The first 8 rows are patterns. Each new row is the sum of 2 different patterns, raised or lowered, with some noise. Before adding, each is slid sideways (what falls off one end comes back at the other) and multiplied by a number that may be negative. Names go in the order of the patterns.
In the rows, zero is written as 128.
Some rows, each with the names of its patterns after it:
[127 126 140 125 111 123 134 101 145 130 124 176 115 115 109 102 144 178
 132 121 123 109 125 134 130 147 132 168 163  78 127 135  89 128 149 130
 124 125 129 134 126]
H
[101 117 103 160 119 142 119 133 141  78 123  94  78 127 123 158 143 135
 109 127  79 133 128 122 114 177 115 160 146  94 117 124 134  82 100 170
 126 142 136 135 126]
F
[115 143 139 125 148 136 144 126 163 120 156 130 119 142 132 118 178 162
 121  95 137 112 156 142 143 146 104 113 117 154 118 111 120  97 125 138
 127 113 122 112 138]
P
[122 123 122 131 127 134 151  98 123 113  78 105 103 117 124 125 127 137
 127 145 129 165 104 167 140 133 139 148 129 101 155 145  78 115 132 141
  78 126 119 127  99]
G
[131 142 130 129 113 129 162 137 166 102 142 128 130 124 135 136 112 133
 132 119 144 141 110  93 130 146 141 134  98 128 134 129 134 128 111  95
 135 120 104 142 106]
A
[123 139 125 108 121 134 126 136 120 132 125 142 137 155 130 140 172 143
 124 132 107 107 153 125 140 131 134 117 132 119 150 128 124 137 114 125
 122 132 117 111 110]
T
[123 122 106 133 134 141  78 134 112 133 124 112 139 130 103 139 123 119
 163 146 178 135 137 155 169 164 139 119 104 126 158 128 125 120 127 105
 136 144  90 115 142]
L
[125 137 153 128 131 113 157  78 166 145 116 119 128 135  95 114 133 137
 116 129 131 146 137 129 120  96 112 135 155  84 117 121 131 140  86 121
 132 143 178 178  92]
Z

New rows. What belongs after each?
[171 140 146 154 164 149 164 177 142 110 168 172 166 183 137 184 169 164
 179 182 160 130 160 137 132 186 136 159 169 160 148 150 166 172 161 202
 129 170 145 163 155]
A L
[157 143 170 173 146 150 156 156 148 152 171 118 138 163 137 144 129 157
 137 165 105 157 149 148 147 148 130 133 140 180 143 157 160 154 175 146
 173 179 186 159 166]
P L
[163 164 137 147 174 164 164 187 138 124 157 140 148 202 142 159 172 153
 159 151 163 201 170 218 156 148 159 166 137 167 179 148 163 162 155 179
 172 146 127 169 176]
H A
[139 141 162 111  78 112 128 133 154 152 133 121  91 153  96 100 177 120
 150 171 127  96  94 101 155 129 116 112 131 127 126 113 177 110 110 162
 118 126 128 106 148]
H Z
[170 176 150 174  99 135 119 107 172 162 180 137 166 155 159 151 159 142
 151 157 187 159 162 176 117 136 150 138 118 120 180 119 167 131 156 161
 123 141 144 126 115]
F P
[205 167 184 186 168 157 189 139 161 152 114 146 193 151 177 141 103 140
 167 186 160 150 194 169 141 148 162 131 216 163 177 204 166 146 155 166
 158 142 179 167 174]
H G
[171  92 148 135 138 139 145 155 148 121 140 120 108 131 104 101 139 153
 151 155 115 158 147 176 126 177 138 121 159 153 122 129 148 162 109 130
 146 141  95 170 140]
G A
[ 93 128 146 131 124 105  89 117 132 112 138 105 102 114  86 105  75  93
 122 122  89 140 124  90 110 125  78  87 114 140 109 130  85 106 115 104
 129 147 112  93 124]
H P
[ 78 130  89 123 126 104  87  66  82  92 129  87 110  86 102 122  68  89
  70  65  88 105 126 103 104  78 107  50  84  93  69 100 138  88 129 116
  61  84 105 102  53]
F A
[113 103 106  88  83  82  97 112  88 110  82  98 101  71  88  66  54  92
  99 111  90  95  90  93  74  94  99  91  99 130 110 115 114 107  99  92
 103  56  66 138  94]
F T
[163 106 142 137 142 130 133 169 133 179 205 139 132 104 120 153 154 134
 180 130 139 154 173  92 154 129 114 183 146 131 133 175 171 101 116 120
 105 150 130 160 146]
F A
[133 100 108 118 120  90 114  91 118 134 133 129 123  59 124 134 153 112
 125 128 114 105  97 105  97 154 102 123 117 128 145 134  91 156 107 112
 143 118 130 103 136]
P Z
[133 100  99 113  96 100  84  74 125 109 133 154 115 106 136 109 106 100
  84 125  90  98  60  93  35 111  98  85  67  99 121  86  68 173  91  86
  98 148 101 102 119]
G Z
[105 117  87 135 102  85 124 105  96 103  73 118 109  88  94  73  78  81
 100  62 114  71 116 125  55  92 111  26  63 115 130  86 110  69  86  80
  79 120 118 106  63]
H P
[107  92 126 104 130 131 143 135  93 123  96 137 111  68 121 101 128 145
 105  69 110 108 128 120 132 123 113 120 120 101  90 181 111 133 149 108
 115 120 114 159 144]
H P
[176 123 117 122 117 103 122 131 147 123 160 155 100 132 133  92 107 133
 133 140  96 122 129 128 132  99 132 127 124 153 162  85 137 134 138 165
 119 107 130  74 161]
H Z
[139 134 163 127 145 138 175 148 155 146 142 174 126 155 159 126 153 148
 107 160 125 129 112 125 100 132 139 158 169 126 108 132 161 139 128 152
 113 124 176 148 119]
P L
[112  99  84  87 126  89 103  89 102 126  84  71  76  78 112 154 111  86
  72 118 104 104  95  98 130 129 116  49  56  61  97  96 102  78  92  91
 106  77 134  65  80]
H Z
[159 163 119 138 144 148 132 139 133 132 153 164 155 157 120 156 139 118
 128 136 142 165 163 180 166 164 211 169 184 136 170 145 183 163 184 158
 137 169 175 100 165]
G T
[107 103  89 108  81  64  97 124 134 115 103  62  77  83 111 100  89  93
 144 102 118 148  58  87 109 114  69  79 159 112 114 106 119 103  83  89
  80 130 103 133 106]
F Z
[170 129  96 154 141  79 127 156 137  83 143 109 144  97 113 121 121 139
 126 111 145  73 141 104  80 104 107 112 120 136 123 135 133 134 121 178
 128 166 127 122 135]
G A
[133 133 110 161 136 159 178 139 152 150 111 151 137 119 180 106 119  78
 132 110 168 130 114 110 115 154 110 120 200 148 167 151 134 134 147  95
 160 159 141 133 127]
H G
[193 164 195 168 163 176 154 146 149 184 149 131 157 141 138 164 168 145
 153 131 173 154 182 141 163 171 172 175 152 203 154 174 170 148 169 185
 161 240 199 160 145]
P L
[ 76  83 100 115 161  82 101  92  85  91 106 105 100 102 130 118  70 105
  89  43  98 126 107  98  73  97 107  95 101  94  93  71  88  87  85  88
  95 101 104 135  86]
H A
[180 206 163 188 192 195 185 177 150 136 146 181 158 160 172 167 136 152
 200 131 152 172 149 179 144 163 156 143  84 187 148 160 140 143 168 169
 120 200 134 140 200]
L Z
[ 85 115 106  69  62  85 116  94 111  78  92 114 102 112  94 105  63 120
  88  68 116  78  90 141 120  91  58 101 109 121 136  86 119  75  84  84
 118  93  69  92  75]
P A
[142 112 118  91 141  47 125 167 109 106 146 124  76 105 122 128 107 114
 121 133 128 110 111 101 107 119 161  67 106 115  87 135  90 124 139 118
 125 159  92 120 138]
H Z
[128 151 131 143 106 133  96 106 164 120 132 129 163 128  79 174 118  88
 126 174 166 158 144 144 142  97 148 133 133 121 164 151 170 165 148 147
 156 153 100 114 177]
F G
[126 181 158 109 128 136 128 128 121 142 138 151 137 148 121 121 161 134
 166 134 142 189 138 133 105  92  95 167 136 152 115 134 137 150  89 174
  91 111 159 144 135]
F Z
[117 133  76  91 167 143 131 117 120 116 119 113  96 148 110 133 126 147
 128  86 132  87  95 119 109 147 135 136 104 102  76 102 137 109 111 162
 115 146 133 104 111]
F A
[ 55 104 110  82  84 136  65  60  92 135  86 106  53  74  81  89 147 123
  97  46 146 119 108 119  85 127 103 105  85  60  39 140  84  77  73  79
  85  96  69 113  66]
P Z
[ 92  91 131 113 100 112  77  96  89 118  81  81  73  78  89  70  86  93
  92 105 121  71 109  96  94 104 111 106 103 101  94 119  92 104 110 106
  91 137 134 109  81]
P T
[169 131  95 101 113 139  87 100 121 120 107 126 137 129 127 128 101  99
  99 114 141  74 115 110 101 122  58 125 112 129 161 164  79 109 134 136
 113 122  93 136  79]
A Z
[118 110 137 141 136 107 145 125 146 133 114 138 125 131 172 174 123 112
 169 127 142 140 118 124 130 113 128 149 123 104 122  97 143 133 122 123
 111 112 129 119 129]
P T
[ 98 120  99 122 110  80  95 125  92 112  96  77  71  47  92  73  67  52
  69  65 109  97  96  79  88  96 109  64  91  93 105 120 116  66  88  88
 102 109 102  92 119]
P L
[ 95 104 127 105 104 119  65  81  97  80  66  67 120  63 111  75 100 106
  69  86  93  66  61 111 122  91 119  46  78  66  55 119 110 122  81 110
 102 102  99 104  88]
F P
[150 149 125 146  97 169 157 143 136 115 166 172 143 162  79 116 162 139
 127 126 143 119 153 121 162 126 139 128 108 139 149 171 152 105 130 150
 135 141 125 114 106]
A Z
[139 145 125 139 129 125 139 112 121 161 152 143 124 124 163 146 145 105
 151 145 148 131 141 128 104 158 135 123 150 129 158 170 148 133 133 158
 180 145 179 109 160]
A T
[175 145 160 169 148 183 132 141 142 119 148 137 121 144 125 170 150 152
 161 155 172 133 191 157 154 166 154 145 147 193 163 108 137 151 180 121
 149 147 149 133 160]
G A
[100  93  79  96 108  94 119 104 103  89  90 100  96  92 101 103  99 104
 102  79 101  68  78  99  94 139 120 135  96 106  89 129 123 105  87 118
  92 137 113  79  90]
F L
[137 169 147 148 128 143 127 168 149 157 137 156 149 101 155 143 109 136
 137 169 175 152 129 147 107 152 157 162 134 190 152 164 177 120 132 145
 152 121 126 162 141]
F A
[ 73  88 109  90 108 114  80 128 122 142 131 132  57 145 129 120 138 132
 110  88 124 125  40  76 155 124  65 138 104  97  87 111 111 105 110 113
 119 135  80 111 112]
H G
[116 111  90 111 107 108 102 119 120 111 103 111 128 128  88 108  94  86
  94  98  93 101  88 106 106  78 108 114 127 111 148 100 115 106 120 106
 101 123 126  64 103]
G T
[149 161 171 149 134 142 153 134 170 142 140 139 174 148 142 175 140 157
 182 159 142 178 183 165 155 156 182 149 156 174 143 157 155 113 160 121
 158 179 149 141 136]
G L
[124 118 113 134 116 109  98 113 130 128 135 130 123 103 164 128 133 120
 123 162 148 124 119 114  94 149 129 103  91 140 118 143 104 168  86 114
 128 144 124 116 157]
T Z
[112 108  95  98  85 142 112 115 140  97 112 117 126  71  96  88 104  97
  70  65 126  80 129 134  66  82 107 144  78  90 134 135  61 120 159  96
 104 103 134  82  96]
G Z
[122 112 146 115 133 139 132 114 146 101  85  98 119 134 105  92  88  42
  73 144  68  83  95  97  94  93  86 146  87  42 115  93 107  94 114 124
  99  71 121  97  90]
L Z
[132  73 123 152 171  95 120 133 141 118 139 151 130 134 164 154 155 119
 140 140  93 117 110 164 134 150 136 154 151 149 141 194 112 179 158 122
 140 128 140 111 147]
G L
[128 104 163 136 137 154 144 169 112 193 148 142 159 143 129 132 197 154
  76 116 138 180  92 133 132 135 113 150 165 126 151 159 135 182 109 123
 124  92 133 118  98]
G A
[191 165 138 158 154 163 150 163 156 154 164 137 159 167 162 143 172 130
 150 168 106 155 164 179 181 146 102 155 161 169 180 176 151 161 165 161
 114 123 191 143 165]
H T
[135 130 136 111 138 132 149 141 128 108 106 112 149 118 114 119 109 102
 118 129  91 101 115 111 121 104 111 116 129  88 126 104 123 115 119 128
 132 106 130 139 123]
T L
[ 85  96 126  58  81  84  83 112 128  81 115 100  70 103 120  92  70  96
 111 113 101  85  98  93  87  85  44 109  54 127  74  97 102  61  83  63
  72  87  86 124  89]
F A
[172 148 136 129 166 185 125 160 141 161 172 166 193 131 176 159 167 175
 145 165 132 126 147 133 168 168 141 126 168 177 185 165 158 141 194 169
 171 168 158 129 146]
G A
[141 121 144 186 158 140 114  95 110 135 103 110  90 108  59 137  88  70
  96 112  89 105 116  90  98 164  84 111  88 157 108 106 121 136  95 124
 112 102 140 118 130]
G L
[137 169 160 176 181 176 182 165 187 178 161 168 163 170 162 169 161 172
 142 174 159 132 157 155 153 145 149 139 169 149 132 169 140 161 165 116
 141 167 170 160 171]
P L
[100 163 189 174 203 117 120 148 158 152 173 160 133 153 139 141 129 133
 180 125 146 199 160 139 126 154 158 151 150 153 139 127 147 149 147 166
 127 176 147 150 155]
H A
[119 126 104 116 151 112 129 196 120 168 170  66 100 147 180  96 135 154
 129 141 134 172 156 132 109 131 187 143 186 140 138 158 116 145 131  89
 156 124 159 158 129]
F P
[100 119 118 163  70  92 155 108  85  82  59 142 103 137 109  82  72  95
 113  71 105 107 147 120  49 101 124  68 101 112  71  81 101 123  64  87
  92  99 122  58  77]
H Z
[162 126  87 105 103 148 120 107  79  33  67 133  88 113  64 111 120 126
  84 142  74 125 126 154  83 114 139 124  99 105 127  91 112  96  93 122
 128 121  90 104 101]
A Z
[154 140 165 162 195 198 200 151 178 160 159 155 156 163 132 161 136 166
 146 159 139 120 144 169 184 144 120 189 170 155 152 190 145 136 163 169
 140 170 143 157 170]
G A
[ 97 139 115 162 159 100 180 137 148 179 170 124 187 158 163 139 132 128
 178  98 197 164 169 166 100 150 120  97 148 173 134 142 144 162 159 144
 137 113 141 150 157]
H Z
[112 141  74  66  92  71 139  62 101 107 122 136 135  96  99 111 135  92
  95 112 162  67 116 107  93 129 105 105  81  93 110 128 127 100 118 144
 101 130  95  70  94]
A Z
[108 100 102  66  94  72  79 120  96  87  80 122 119  64  84  81  93  88
 101 110 104 111  82 107 101 102  97 111 137  95 120 115  84 113  72  92
  93 112  89 130  86]
F T
[ 93 159  76 141 109  58  86  91 115  57  44 126  64 130  93 104  93  77
  82  69 137  85 107  96  89  96  69 121  66  40  84  86 147 109  99  81
  91  55 118 122  85]
F A
[123 109 111 111 125 131 137 107  96 114 135 124 137  96 115 128 113 122
 116 108  89 115 102  97 135 101 111 127 123 119 113 115 148 124 155 104
 145 120 127 142 133]
A T
[145 123  83 112  79 121 126 106 108 162 122 158 162  90 120 157 139  72
  98 137  97 157 122 138 119 100  99 100 141 132 131 106 134 117  70 110
  92  61 101  96 142]
F T
[130 201 142 154 142 164 163 116 135 129  92 140 145 160 155 143 132 120
 110 133 146 149 124 189 145 137 136 123 164 137 165  85 113 174 134 181
 166 163 126 131 152]
F P
[138 129 144 122 125 128 119 112 152 138 145 184 117 131 118 118 146 179
 140 138 122 123 139 136 147 154 144 163 169 112 147 145 105 139 162 145
 133 136 133 146 135]
H T
[118 137 152 125 141 169 128 106 158 199 122 183 115 116 128 129 182 159
 121 110 119 186 139 172 145 139 139 151 166 155 129 166 114 120 164 158
 136 110 133 106 182]
P A
[108 133 133 158 164 145 165 160 134 159 151 168 163 137 167 162 176 177
 201 140 160 189 154 173 156 134 239 194 144 108 122  98 210 171 162 152
 130 136 155 156 183]
P Z
[119 122 118 146 103 136 100 149 161 174  97 119 148 152 113 141 115 149
 116 175 180 127 132 151 167 130 128 128 123 121 153 133 143 132 130 108
 111 130 111 145 106]
L Z
